The rows come from 6 hidden closed curves, with some noise, and rows from the same curve form a group. Each curve winds through 4 dimensions. The rows are also pushed far along 2 directions, which tell nothing about the answers.
(in the rows, 128 means zero)
Some rows, each with its group after it:
[ 88 142 114 132 135 138 146 116 141 111 140 135 141 105 112 165] | J
[118 110 122 126 119 127 110 131 146 123 103 135 124 136 130 126] | C
[148 107 123 120 126 134  93 149 113 132  98 123 120 148 129 114] | P
[ 97 126  88 187  96 125 132 165 177 124  95 128  94 142 115 137] | M
[154 124 127 133 132  93 143 136 125 133 120 133  96 150 114 126] | U
[133 137 134 144 122 158 105 132 131 117 137 115 135 125 142 118] | C
[ 60 143 129 170 118  96 169 154 146 150 128 129  94 105 106 137] | P
[197 121 174  68 150 139  84 107  73 139 153 126 149 133 161 102] | M
[ 97 131 109 133 131 136 155 130 121 115 123 123 143 114 111 148] | C
[129 125 121 120 142 113 146 122 125 141 123 139 126 135 110 129] | P
[ 57 134 123 120 133 140 163 102 135 111 136 132 161  85 114 160] | C
[135 139 136 138 137 138 121 105 140 111 151 133 135 130 144 137] | M
[135 133 126 123 104 147 117 133 138 123 129 112 142 116 139 117] | M
[161 103 118  98 118 127 101 146 110 126 100 119 130 148 127 121] | U
[121 138 142 148 131 119 123 135 142 140 144 135 112 128 134 121] | U
[131 112 134 113 122 118 110 121 138 130 109 133 126 134 137 118] | C
[ 86 133 113 170 123 110 156 149 144 152 115 136 103 129 110 120] | W
[167 121  96 167 122  83 136 151 154 122 100 145  78 184 111 134] | P
[ 48 138 120 109 147 144 171  90 129 119 140 137 168  78 108 163] | J
[238  98 110 108 102 131  77 149 123 107 101 110 119 188 144 102] | M
[214 116 142 117 136 163  57 118 114 128 129 122 138 164 170  81] | W
[198 111 122 112 135 132  94 123 112  98 114 123 128 171 141 121] | W
[174 125 137 128 129 100 116 145 124 146 133 128 102 152 129 115] | J
[132 130 131 126 150 144 108 115 124 116 137 134 141 134 133 136] | U
[146 125 161  51 149 150 114 107  72 134 155 119 175  94 130 134] | J
[122 126 124 139 148 114 134 125 126 127 126 141 116 141 119 142] | M
[120 109  91 178 120 101 129 137 178 123  83 148  90 167 116 128] | J
[123 137 148 125 153 143 113 124 116 136 148 138 138 123 137 124] | U
[101 131 130 141 150 117 143 122 128 130 132 141 120 127 114 146] | M
[106 126 117 101 115 128 154 136 113 132 114 112 144 104 109 136] | M
[135 120 132 102 138 152 108 116 108 111 127 123 155 123 134 132] | W
[137 132  77 199 111  98 160 167 156 112  99 128  75 179  99 145] | C
[ 85 144 143 126 118 128 148 122 142 137 147 121 135  90 129 130] | U
[115 138 148 131 133 127 129 121 128 151 142 133 128 112 137 113] | P
[103 139 146 130 123 157 118 119 130 125 147 124 149 100 142 121] | C
[ 97 142 158 117 131 128 150  96 137 126 166 129 145  88 143 132] | C
[134 137 122 139 141 107 165 118 130 133 135 133 116 135 117 123] | W
[ 47 136 126 109 142 107 187 121 113 151 127 135 139  78  93 155] | J
[135 138 143 118 140 105 146 128 119 139 150 129 118 124 119 139] | J
[187 107 149  79 138 180  42 123  91 125 125 120 166 140 165  98] | U
[162 125 116 160 127 133 106 140 148 140 111 130 101 164 136 100] | W
[101 142 143 141 123 133 130 129 130 116 147 119 125 105 137 140] | P
[164 120 145 103 131 121 124 115 106 106 134 120 132 136 137 137] | W
[133 134 147 127 126 136 121 112 137  98 150 120 132 120 146 143] | W
[155 134 166  96 139 166  83 112 115 133 161 123 159 107 163 108] | J
[134 127 135 106 135 115 148 116 104 122 134 128 133 124 118 138] | P
[146 123 131 104 147 159 104  99 119 124 137 135 166 128 141 122] | P
[ 47 144 127 164 115 102 173 151 151 155 130 135 103  95 105 136] | U

New rows. What belongs after each?
[215 108 143 124 117 123  70 140 125  96 118 116 106 179 162 118] | W
[154 121 151 114 121 113 115 135 116 119 135 120 114 135 138 126] | W
[157 118 137 116 124 130 120 146  95 141 114 115 126 139 131 105] | C
[143 123 125 131 139 107 143 109 140 120 126 136 120 144 125 133] | J
[ 82 127 150  92 137 115 166 106 112 141 135 131 148  86 121 138] | C
[139 117 111 115 106 118 133 149 118 133 104 112 125 134 116 122] | M
[120 133 153  85 139 128 152  98  97 109 155 119 160  93 131 148] | W
[145 145 120 150 128 153 127 120 127 106 145 119 139 133 135 132] | C
[ 79 124 134 134 120 120 135 130 145 143 118 132 123 107 128 124] | C
[114 117 108 116 138 127 137 129 118 131 107 135 135 135 108 135] | P
[184 134 114 165 120 110 133 144 130 116 133 125  95 172 130 121] | C
[ 83 140 133 125 141 157 138 105 136 134 143 138 161  95 130 135] | P
[118 136 136 133 137 133 128 125 121 150 131 128 132 125 128 106] | W
[153 135 104 147 127 132 143 133 125 104 124 120 120 151 122 138] | C
[126 124 140 115 129 112 137 137 102 131 130 119 119 122 120 130] | P
[ 94 134 112 127 108 126 153 132 148 114 118 125 135 111 116 147] | U
[186 130 115 147 124 112 111 144 144 112 136 131 101 167 129 139] | J
[116 112 125 120 128 121 119 137 121 151 108 134 124 132 120 117] | J
[154 115 111 147 104 144  87 154 149 122 104 119 118 151 139 112] | M
[105 136 141 111 115 145 126 119 129 128 140 119 149  94 138 124] | U
[133 128 166  68 163 187  81  93  80 128 156 125 192  96 160 119] | U
[176 136 123 145 123 153 101 126 131 105 136 120 131 151 150 118] | C
[ 71 150 136 129 132 146 163 133  98 140 146 114 149  82 120 129] | C
[130 135 134 141 126  96 156 118 148 119 140 134 106 131 128 130] | C
[125 123 123 103 141 138 131 103 123 113 128 133 153 120 126 147] | J
[103 147 131 104 144 156 163  99 101 107 156 118 174  91 125 151] | C
[ 74 139 120 129 139 145 148 105 142 130 136 140 160  98 120 141] | P
[165 125 104 146 110 122 125 132 152 100 119 122 114 159 123 138] | M
[118 150 128 145 138 128 166 103 138 118 153 131 132 120 128 136] | W
[191 132 130 139 124 160  86 137 111 117 134 110 130 157 153  98] | C
[180 114 126 124 133  95 126 126 132 121 117 138 106 167 126 125] | J
[ 73 139 142 115 143 142 139 111 124 155 147 138 154  87 128 120] | P
[103 135 113 178 110  86 162 165 150 121 115 127  77 139 108 151] | P
[ 92 134 123 138 138  91 182 117 139 128 131 140 118 119 100 152] | J
[127 126 110 139 121 132 130 156 110 133 105 120 120 137 117 121] | C
[150 127 122 169 112 111 120 142 165 100 123 128  89 159 135 138] | W
[197 107 143  65 117 145  89 123  82 130 124 107 154 135 148 102] | M
[ 84 129 112 112 109 122 168 137 118 136 115 116 139  98 104 139] | M
[138 119 111 123 140 108 141 129 125 139 110 139 120 148 111 128] | P
[ 70 147 126 151 124 155 149 125 134 124 145 121 145  91 127 138] | C
[148 126 140 147 117 103 116 147 139 146 117 124  92 146 136 100] | C
[128 129 139 113 143 148 110 108 123 143 134 138 149 117 140 108] | P
[145 130 108 144 129 123 125 139 139 112 126 132 117 151 118 149] | J
[168 122 116 122 134 148  90 124 135 107 126 129 137 149 140 136] | J
[217 109 173  72 139 164  41 104 102 133 143 122 158 150 188  75] | J
[ 94 137 119 150 126 120 150 111 160 104 133 137 124 119 125 146] | C
[153 116 120 126 127 119 108 160 115 145 113 130 109 150 120 129] | J
[154 108  99 129 133 118 117 138 129 134  90 140 118 168 116 123] | P
[ 94 149 132 127 146 152 159  88 128 118 155 132 165  95 130 135] | W
[151 138 161 122 126 136 105 121 119 125 156 120 126 119 155 115] | P
[146 118 121 125 127 143  84 150 129 136 110 129 120 145 133 119] | J
[107 139 128 144 135 146 132 114 137 130 136 132 143 120 134 120] | W
[113 127 126 124 138  99 167 109 134 132 133 139 126 120 113 142] | J
[ 99 110  79 194 111 104 127 163 186 133  70 147  78 170 104 133] | J
[158 130 163  90 141 127 116 119  97 146 157 126 140 118 138 113] | J
[ 74 149 153 138 128 124 161 118 128 131 158 123 133  80 129 141] | P
[ 85 132 117 147 109 144 130 138 147 130 120 122 131 109 127 131] | M
[137 133 112 157 119 109 120 178 139 143 122 130  89 149 110 139] | J
[160 147 173  54 152 154 119  91  77 121 192 121 180  87 146 140] | J
[163 120 128 126 125 113 126 128 125 101 120 124 115 151 128 144] | W
[109 145 133 111 135 117 174 108 118 118 151 129 146 102 114 153] | M
[126 152 145 125 131 151 143 123  97 129 161 112 146 103 139 122] | C
[146 108 139 111 123 110 113 126 135 133 109 134 118 138 138 114] | C
